There are 4 nested groupings, the coarsest first. Each group lies inside one group of the grouping before and may be the whole of it. The rows also spread widely along 13 directions, which tell nothing about the answers.
Some rows, each with its group in each grouping after it:
[-11.9   7.6  -8.4   6.0 -19.2  -6.0  -1.3  10.0 -28.2   6.7  -4.4 -21.3
 -34.4  18.8  -0.1  14.4   8.3  26.0  -5.4  -2.9 -22.7  25.2  -6.9   2.4
 -17.2  10.4   3.7 -15.0  -0.7]
Zit z_737 kav z_480
[ 29.4 -27.0  16.3  -5.2  15.2   4.0  20.9  16.0  -3.2 -14.8 -25.4   6.9
  -8.8 -21.2 -47.8  38.9 -37.3  17.2 -11.3   7.0   6.6 -17.2  -0.3  -7.5
  -9.4 -20.7   3.9 -31.4  11.3]
Zit z_469 dekez z_827
[-17.5 -37.0  12.3  17.5  -1.9  -4.4  11.1   4.6 -15.1  13.3 -25.7  -4.9
 -31.8  -5.7  -6.2  37.3 -20.1  25.1  20.7   9.4  -0.9  23.9  15.6   6.6
 -15.8 -20.6  -1.7 -18.1  20.5]
Zit z_56 tepa z_521
[ 30.9  -9.9 -10.6   7.4 -12.9  42.7   4.5  23.3  -8.9 -24.9 -20.6  20.7
 -34.2 -31.0 -15.9  27.5  -6.0  11.3 -24.9  -9.0   1.8  -7.3   9.3 -15.8
 -35.3  -1.9   8.2 -29.9   2.7]
lis z_684 mor z_608
[ 32.3  -5.3  22.1   9.0  28.2  21.7  11.6 -19.4   8.4 -44.5   9.5  18.2
 -13.8  -8.1  -0.5  15.0 -46.8  11.0 -13.4 -20.4   2.8 -22.3  -7.9  -0.5
 -19.7 -16.2  -3.0  10.2   8.8]
lis z_320 Zem z_860
[-18.5  -0.2  23.5  37.0   0.1 -24.8 -29.8 -16.4  15.2   6.2   2.9 -23.6
 -20.1  14.3 -16.4  25.3 -11.4  32.4   3.1  -1.5   1.0  30.5 -10.1  34.1
  15.3 -54.8 -37.0  13.8   4.8]
lis z_320 mozif z_367
[-18.9  -7.6   6.5 -13.0 -15.4  33.4  24.9  21.9 -17.7 -15.8   9.8  -3.5
 -43.7 -11.2  18.9   6.9   2.7  -2.3 -10.9 -12.4 -26.0 -39.2  25.6 -11.9
 -16.5   4.1  31.7 -14.8  -7.3]
Zit z_56 mab z_959
[-38.0 -19.3   0.0  29.1  -8.6 -15.4  -5.0  -7.6 -15.1 -16.3   5.6 -31.4
 -25.2   0.6  20.7  37.2 -22.2  10.2 -21.0  10.3 -16.6  -0.2   2.1   2.8
  -4.3 -12.5 -24.2   8.9  -7.5]
Zit z_737 peg z_671
[ 24.9 -45.3 -21.9  -7.5  22.5 -13.7  -7.9   0.3 -23.3 -12.2 -11.2  19.7
  11.9  16.3 -27.7  11.4 -22.8   2.0 -49.3 -13.7   4.2  -9.0 -11.7 -17.9
 -14.5  -0.8   2.8 -27.0 -19.2]
Zit z_469 tutir z_314
[ 17.4  -9.2 -10.1  -2.1  -4.6  14.1   6.5  -5.4 -14.5  17.4  -3.9  15.2
 -15.6  18.8 -39.8  -8.6   1.9 -11.3 -10.2 -39.7 -21.8  -9.6 -10.2   1.2
 -14.1 -30.2  36.3 -14.8 -13.0]
Zit z_56 mab z_743
[  6.9   1.1  -1.1  24.3  -2.4 -12.5 -25.8 -10.0  -1.7 -18.7   0.9  -2.6
 -31.6   4.0  -0.6  13.0   5.9  37.5 -18.2   3.6  15.7  29.0  -6.9   4.7
 -11.3   5.2 -40.6 -14.8  -4.8]
lis z_320 Zovas z_311
[-29.9  -6.4  -5.9  10.1 -22.7  28.6  -9.9  40.2 -24.0   6.5  -0.3 -13.1
 -37.8 -18.2   5.9  13.3  13.4   3.8 -14.0 -28.4 -31.1 -19.6  36.6  -0.2
  -6.7  -9.1  26.2  -0.4  -9.4]
lis z_320 mozif z_956
[ 14.1  14.3   5.3   0.6  19.8  10.7  13.1 -27.3  20.6  -1.4   8.0  20.0
  20.8  -7.4 -13.0  20.2 -41.8   3.0  -9.8  -0.7   6.7 -14.8   0.7  -2.8
  -4.6 -28.3  -8.9  15.0  -4.1]
Zit z_348 vigev z_600
[-25.4  -5.8  -8.3   4.7   6.4   1.3 -17.7   3.4 -21.4   5.8  10.4   3.8
 -13.8   6.0  14.4  -7.1   3.4   6.7 -10.3 -31.0 -14.2 -10.6  35.7   3.6
  -4.2  10.5   7.8  16.1 -11.2]
Zit z_737 peg z_3
[ 19.2   4.8 -16.1  25.8  -0.4   8.0 -15.1   2.1 -16.5 -26.7  -9.2   1.5
 -22.4 -12.3   2.6  26.4 -12.2  25.1 -30.6  -6.9   2.8  21.5  -7.9  -7.4
 -31.1  19.4 -23.1  -4.2  -0.5]
lis z_320 Zovas z_834
[ 27.5 -27.5 -19.0  -2.1 -26.0  35.0 -12.8   5.4 -17.8   8.7  -9.8  12.2
 -14.5 -11.2 -29.5  21.8 -13.8  11.5 -29.8  -5.4  -5.0 -10.3 -30.7 -20.8
 -22.2 -43.0  14.5 -29.8 -21.8]
Zit z_469 dekez z_704
[ -9.6  10.0  -2.3 -11.2   0.9  15.0   8.6   4.4 -10.4 -11.3  12.8   7.0
 -15.0  -8.3  26.5   9.4  -8.0  17.2 -13.6   2.9  -3.5 -13.0  23.3 -12.3
 -14.1  23.1   1.9  -2.7  -5.9]
Zit z_348 vigev z_578
[ -7.0  -8.2  11.6  -5.8   9.0  19.0  -3.9 -19.6   7.7 -29.9  26.0  14.4
 -16.5  12.2  26.5  -3.5 -11.4   2.5 -24.1 -14.7  -3.9 -28.8   4.6   2.5
  -6.5 -21.8   0.3   4.0 -12.1]
Zit z_348 Tura z_184
[ -6.0   3.1 -24.4  19.5   7.3   1.8  -2.8  14.1  -6.7  -5.4 -18.5  -4.0
   8.8  12.3 -20.4  33.5 -15.0 -22.7 -46.2 -28.1 -31.7   3.5   1.1   3.6
 -14.6 -19.4  10.5  11.0 -11.6]
Zit z_469 dekez z_704
[ 31.5  34.8  -4.6  -2.1  18.9  -8.3 -16.7   2.4   7.5   7.4  10.7   5.3
  26.3 -10.9 -50.9   1.6 -16.9  18.5 -30.2 -20.2   9.2 -14.2   0.5  -1.3
  15.2  -6.3 -14.4   9.7 -20.2]
lis z_320 Zem z_860
[ 25.2 -26.4   4.4  -7.3   8.1   3.7  12.5 -26.3   2.8   5.4   2.3  17.5
  -2.9  28.9 -16.9   9.9 -28.9  13.2  -9.6  -2.6   1.7   7.9 -30.5  -8.8
 -13.4 -39.9   9.3 -23.9  -6.6]
lis z_320 mozif z_956
[-13.1 -24.9 -14.9  17.6 -12.7  -7.4  21.8  -1.8 -21.4  -3.7  -3.7 -12.4
 -37.6  18.9   0.1  22.2  -5.0  -7.8 -17.6  -3.2 -22.2   4.7  -0.8 -12.1
 -17.8  -5.3  10.6 -22.4 -12.8]
lis z_684 mor z_608
[ -0.4  -1.1  -5.1  -9.4  -9.1  11.3  10.0  -8.5 -41.5  -6.0  25.4 -18.8
 -18.4  13.1  24.2   6.1 -32.2  19.7 -15.3 -10.3 -30.3 -17.3 -25.0 -18.9
 -19.3   9.8  22.0   9.2 -14.3]
Zit z_737 peg z_671
[ -0.3  17.6 -10.9  23.3  18.0 -19.8   4.7  -0.9  18.3  31.9 -28.9  13.3
  12.1  -5.3 -60.4  21.3  -2.5  -9.0   3.7 -15.7   3.6  16.4  37.0  13.1
   4.4 -16.2 -10.8   3.6  -1.4]
Zit z_469 dekez z_827
[-21.5 -14.7  28.5  -0.9   9.2 -26.7 -16.5  -5.9 -12.9   9.0  11.5 -19.7
 -18.7  16.5  10.0  13.4 -18.2  51.6  13.5  11.4   5.4  17.3  -1.4  12.7
  10.8 -13.1 -18.1   3.2   5.6]
Zit z_469 dekez z_827
[ -4.7  17.4   7.5 -13.0  -9.9   3.1 -12.9  20.6 -33.7  16.7  10.0 -18.1
 -19.0  -5.5  -0.5   3.9  -3.2  48.7   2.2  -5.4 -10.3   6.4  -0.2   0.6
  -2.8  14.0   7.4   2.2  -0.4]
Zit z_56 mab z_743
[ 27.3 -12.5 -18.8  12.6   5.1  17.3  -0.4   3.5 -18.6 -15.4  -7.8  11.7
  -3.7 -24.0 -12.7  27.6 -32.2  10.8 -32.5  -9.3   1.3  -9.9  -3.4 -23.0
 -25.4   3.8  -4.4  -6.8 -10.1]
lis z_320 Zovas z_311
[-14.9  29.8   6.8  23.0   7.5 -16.0  12.5  -1.0   4.1  -5.1   3.4 -24.0
 -14.2  14.2  -5.6  23.6 -12.8   4.5  -8.3 -12.6 -23.6  13.5   8.0  13.9
  -0.6  -3.5  -7.4  17.2   1.5]
lis z_320 Zovas z_834
[ -1.1 -31.6  -6.4  11.2   1.1  -0.9 -27.2  10.8  -5.1  -8.1 -23.3  18.5
 -22.1   9.9 -16.3  16.8  14.4  15.6 -24.3 -10.9   6.7  23.4  11.2  15.1
 -15.0 -20.2  -9.2 -31.5   5.9]
Zit z_348 vigev z_578
[ -7.7  -7.0  -3.3  -9.2   5.5  15.6  20.8  -1.8 -12.7 -12.1  11.9  10.6
 -16.1 -12.5  17.8   5.6 -14.5   1.2 -13.2  -4.3  -4.0 -30.7  25.4 -19.9
 -15.3  18.0   7.7  -3.7 -12.8]
Zit z_56 mab z_959
[  1.1 -52.7  -3.7  19.6  -7.7   0.6  21.1 -31.7  15.9  24.9 -19.0  20.9
 -14.0   1.0 -23.2  36.3 -24.8   1.0   9.7  24.2  17.8  18.6   0.2 -13.8
 -13.9 -57.8 -14.5 -37.8  -5.4]
lis z_320 Zovas z_834
[-18.5  -9.5 -19.9  18.8 -14.7 -11.4   7.5   6.7 -45.7  16.7 -11.0 -20.7
 -36.7   4.8   8.7  24.0  -6.1  20.9   5.0   1.3 -20.7  26.4   3.7 -11.8
 -24.6  27.3   5.8  -5.3  -3.4]
Zit z_469 dekez z_827
[ -0.2 -45.2  19.6 -15.7   6.5  -1.7   0.8  21.1 -18.6   2.2 -10.9   2.6
 -24.6  14.0  -6.1  15.8 -10.8  38.9  -0.2   2.1   1.3  10.9   6.5   0.3
  -6.4 -16.0  13.8 -37.6  13.3]
lis z_320 mozif z_956
[ 15.2  27.2  -7.2   6.4  11.1 -13.8  -6.3 -22.7  -5.3  15.8  11.3   9.1
   6.7 -14.6 -22.1   1.9 -17.7  28.5   2.2   0.3  18.3   1.2   7.5  -5.6
   1.4  15.2 -24.1  10.7 -11.4]
Zit z_348 vigev z_578

New rows, each followed by its group in each grouping:
[  9.4 -17.8  -7.1  -4.4  28.0  -6.8  30.3 -14.7  -8.4   1.3   0.7  17.1
  12.0  -0.7   4.1  21.1 -44.7   9.3  -6.6   8.3   8.3  -1.8  15.4 -26.0
 -15.6  15.9  -3.0  -4.5  -4.5]
lis z_320 Zem z_860
[  4.5  11.9   8.5 -17.7   1.3  10.3 -28.9  12.7  -8.0  -7.7  15.6   7.6
 -21.6  25.8  19.1 -11.7  15.6  43.4 -17.2 -16.7   1.4  18.9   2.6   7.8
  -8.1   5.7   2.4  -8.1  -2.1]
lis z_684 mor z_608
[ 16.4 -23.6  -6.0  20.2  -3.0   9.0  -9.0 -23.7 -13.1  -3.3 -10.5  13.5
 -25.9  10.8 -14.8  12.5 -15.6  13.1  -2.5 -17.3  -2.6  15.0 -19.1   3.9
 -27.7 -26.6  -2.0 -10.2   2.0]
Zit z_737 kav z_480
[ 22.2 -31.7  16.4  12.3 -23.9   7.8  -1.8 -14.0 -10.1   3.2  -4.1   1.3
 -61.1  11.2 -25.2   6.8   2.6  37.2  16.8   0.6   5.1  19.2 -28.9   3.0
 -17.2 -39.3   0.3 -46.2   3.4]
lis z_320 Zovas z_311
[ 14.7 -12.9  -9.6  10.7  26.6   7.1   9.9   1.8 -14.8 -42.8 -15.7  10.9
  -4.8  18.2  -0.8  24.4 -27.1 -13.3 -45.7 -31.8 -23.5   1.7 -10.0   3.6
 -35.2   3.3  12.5   2.2   7.8]
Zit z_56 mab z_743
[-20.5 -30.8  15.5  12.9  -7.2  -9.3  -7.8 -19.8 -10.4  21.3  10.6   0.4
 -35.7  -8.9 -10.4  -2.5  -1.2  23.7  24.1  -1.0  12.2  -9.6  18.3   4.6
   7.5 -25.2 -12.2  -8.7  -8.3]
Zit z_56 mab z_743
[  1.7 -13.2  12.4  14.4  -2.1  24.2  11.3  16.1  -5.3   8.4 -20.8  13.5
 -36.5 -28.1 -12.6  24.1 -10.5  22.4  26.0  -8.5   2.1   6.4  38.6   1.6
 -19.8  -9.9   8.1 -13.6  19.6]
lis z_320 Zovas z_311
[-39.8   8.5  -1.4  31.5 -19.1  -0.8   1.1 -17.5   9.6   5.6   4.8 -11.6
 -36.2  16.3  11.9  18.2  10.4  -8.3   0.1  -6.4 -22.0  14.1  12.6  18.7
  -5.9 -31.8  -7.8   6.7  -6.3]
Zit z_348 vigev z_578
[ -6.5  22.0  -4.7  13.1   3.2 -20.1 -22.0   9.6   3.4 -22.8   3.9 -28.1
   5.8  17.7   5.1  37.4 -13.4  27.5 -53.8   9.9  -8.9  27.9 -21.1   6.2
  -0.3  -4.5 -36.0   3.2  -9.5]
lis z_320 Zovas z_311
[-12.2 -39.9  12.0   6.8  -4.1   0.8  17.5  -4.5 -33.2  -5.6   4.9 -17.3
 -34.5  -5.4   9.2  23.3 -35.3  18.2   3.4   0.9 -13.8 -17.4  -6.4 -10.4
 -12.3 -12.6  11.6  -8.4   0.3]
Zit z_56 tepa z_521
[ 21.9 -14.1  -0.2  -3.2   1.9  23.5  24.6 -27.0 -12.5   6.8  12.0  26.1
 -19.7  -9.0 -17.9  -6.1 -25.6  -3.8  11.1 -21.2  -3.7 -35.8   2.6 -15.7
 -16.1 -16.3  27.2  -7.2 -10.8]
Zit z_348 vigev z_578
[  2.8  -3.3  17.7  21.2   1.6  -3.7   4.8  -3.4 -17.8 -14.3  13.0 -21.9
 -33.8 -16.5 -15.6  15.1 -28.1  21.3  -0.4 -13.6 -10.1 -24.3  -2.9   1.0
   1.6  -8.9  -3.8   7.9  -2.9]
lis z_320 mozif z_956
[-10.0  18.5 -21.9  13.1  -1.6 -15.8   0.1 -23.3   1.3  -7.2  15.1 -11.4
   2.2  25.2   0.7  11.8  -6.1 -10.0 -44.1  -4.2 -15.4   2.7 -19.5  -4.6
  -5.4  -5.9 -17.3   7.3 -30.3]
Zit z_56 mab z_959
[ 12.3   8.3  25.7  -0.7  23.6  -5.9  15.1   7.4   0.8 -25.3   2.0 -12.4
  -0.7 -13.7 -22.0  30.2 -45.5  19.3 -13.4  -1.9  -5.2 -24.7   0.8   3.0
   2.4  -6.4  -6.3   9.1   6.8]
Zit z_469 tutir z_314
[ 11.5 -19.5  -0.3  -4.7  14.5  -1.8  35.9 -22.0  -1.6   0.4 -11.2   9.1
   8.6  10.4  -2.0  39.3 -50.5  11.1  -6.5  23.0   1.8  14.3 -19.1 -16.7
 -24.4 -15.6  -3.3 -13.2   5.4]
Zit z_56 mab z_959
[-16.3   2.3   0.7  11.3   3.0   5.1   9.2 -30.8  13.2  -2.2  16.6  10.9
 -13.8  -5.8  21.8  10.4 -17.7   4.3   1.2   8.6   8.8 -10.5  20.2 -10.0
  -8.1  -4.4 -21.9  11.0 -17.0]
Zit z_469 tutir z_314
[ -2.3  15.7 -12.6  -7.8 -26.1  22.9   6.6 -39.3  -7.4  32.5  34.1  10.0
 -13.5   2.2  19.8  -6.8 -11.3  17.9  10.7   8.5  -0.9  -7.5 -12.8 -23.2
 -10.8 -14.5   4.3   3.2 -29.9]
Zit z_348 vigev z_578
[ 10.2  20.3 -13.1  -3.8   9.2  -7.4 -27.6 -14.6  -5.8  -3.4  15.1   4.8
  10.2  28.8  -4.0  -7.5  -2.1  18.6 -36.0 -20.9  -4.5  10.5 -15.5   4.7
  -5.0   0.8 -10.8   8.9 -18.5]
Zit z_737 peg z_671
[-17.6   5.4  16.2 -14.8 -25.4  19.3 -21.0 -16.8  16.9  24.8  33.0  -1.3
  -8.0 -16.4   7.5   2.8  -5.7  38.8   5.1  22.7  17.3 -22.3   4.8  -7.1
  18.0 -45.4 -22.8  -3.1 -25.9]
Zit z_737 kav z_480
[ -1.3  22.4 -21.7  20.7 -30.8   9.3  -0.4  -3.4 -35.9  13.5  12.0 -19.5
 -46.9  10.0   5.5  -0.1  10.9  15.7  -2.4 -21.3 -29.2  16.5 -13.7  -9.3
 -23.7  15.9  13.6   0.4 -17.6]
lis z_320 Zovas z_834
[ -0.4 -12.1   2.2  10.8   8.4  -6.6  15.2 -45.9  -5.1 -10.5  23.9   0.9
 -16.3  17.0  11.4   1.0 -30.4   0.0  -8.0  -7.2  -3.9 -16.4 -17.8  -9.3
  -9.8 -13.3  -6.2   7.0 -18.9]
Zit z_56 tepa z_521
[  3.7  -8.3 -20.0  13.4 -10.1  15.3   7.5  15.4  -0.7 -19.7 -24.1  -1.1
  -9.9  -1.3 -24.6  40.4  -8.6 -15.9 -47.1  -7.4 -22.3  -3.5  -3.7  -3.9
 -22.8 -23.3   3.2 -21.9  -7.1]
Zit z_737 kav z_480
[-10.3  -0.8   8.5 -17.5  14.4 -20.7  -8.0 -24.0   2.1  19.0  21.5   3.7
   9.3  42.1   2.6 -10.0  -7.0  21.8  -8.2  -4.1   1.0  12.3  -9.4   6.4
   8.8 -19.6  -4.1   0.3 -13.8]
Zit z_56 mab z_743
[ 13.0 -31.2  11.6   5.9   6.0 -17.7  39.7 -33.3 -12.4   8.5  -5.1   0.9
 -33.2  23.8 -24.4  13.7 -29.6  10.0  24.0   6.6  -3.8   6.4 -20.2  -8.2
 -15.7 -18.3  10.6 -27.4   1.8]
Zit z_469 dekez z_827
[  3.1  42.3 -15.1   9.8  13.5  -0.8  14.1   2.6   7.3   1.7 -12.8  11.4
   3.8  -6.2 -16.5  17.3  -2.2   1.2 -11.0  -7.1  -2.9  13.8  31.2   3.8
 -12.9  23.1  -9.5   6.0   1.8]
Zit z_348 Tura z_184
[-44.3   5.5   8.1 -21.5 -23.3  -0.1  -1.2   5.8 -10.5   8.1  37.7 -26.7
 -16.7  -2.7  41.4  12.6  -2.5  34.6 -14.1  34.2  -5.4 -20.6  11.4 -16.0
  14.8  -0.1 -11.3  -6.5 -24.9]
Zit z_348 vigev z_600
[-21.2  13.0 -13.3  38.7  -7.8 -35.3  30.1 -26.0   8.6  10.3  -3.5 -31.2
 -11.8  13.0 -12.1  44.7 -22.0  -3.9  -9.0  26.2 -13.1  27.4  -9.1  -5.0
  -2.2 -11.7 -32.2  -1.3 -13.7]
lis z_320 mozif z_367
[-29.8 -11.0   4.7  -4.2   2.7  -6.3 -16.1 -21.5  -0.4   3.6  32.5  -9.2
   7.4   9.9  26.7   8.4 -22.9  15.1 -24.0   5.8  -0.3 -18.2  -3.4  -4.7
  12.0 -28.5 -18.2  18.7 -26.4]
Zit z_56 mab z_959
[  3.1  10.0  11.4 -19.1   8.8 -10.7  -9.8 -11.5  11.6 -22.4  21.6  -4.4
   0.8  31.1   1.1   1.2  -5.8  23.0 -36.8   3.3   0.3  -6.0 -18.2   3.3
   5.5 -12.4 -17.3 -12.8 -15.2]
Zit z_737 kav z_480
[ -7.4  23.6   9.1  -0.3 -12.0  24.7 -10.4  34.4  14.2  -5.7 -12.1  -7.8
 -13.0  -6.6 -25.3  25.4   7.9   5.7 -26.1 -17.8 -23.4  -6.9  17.2  19.7
   0.0 -34.8   8.4  -4.6   3.1]
Zit z_737 peg z_3
[ 13.5   5.3 -18.5  23.3   8.5 -22.5  12.1  10.3  -4.6   0.5 -18.6  -8.4
  -1.7  -1.0 -58.8  25.7  -8.5 -11.6 -31.9 -16.7 -12.7  -0.9   6.3  -2.4
  -0.6  -4.0  -4.5 -15.9 -13.0]
lis z_320 Zovas z_311
[-23.1  15.4  -3.8  13.7  -1.6  -1.9 -13.6  42.1 -24.5  -8.9 -14.1 -20.3
 -29.5 -10.0  -0.3  22.5  11.6  18.6 -17.6 -17.9 -21.9   8.0  33.8  10.8
  -8.9  26.3   1.8   5.4   5.1]
Zit z_469 dekez z_827
[-24.5 -15.0 -13.2   3.2 -21.1   0.4 -17.3  -8.7  -6.6   3.0  13.2  -5.3
 -20.4  14.0  13.6   6.7  10.8  10.2 -27.8   5.2  -5.4  -0.7   2.1  -6.3
  -3.6 -16.2 -13.3 -15.9 -26.7]
Zit z_737 peg z_671
[-19.6 -45.3 -13.1  21.5 -17.0 -10.2   8.9  -6.8 -31.8  14.0 -16.4  -7.7
 -31.1  -8.9   5.9  41.5 -20.8  22.6   4.6  27.6   1.3  22.2   1.6 -14.2
 -21.2  -6.0 -12.3 -25.5   1.4]
Zit z_348 vigev z_578
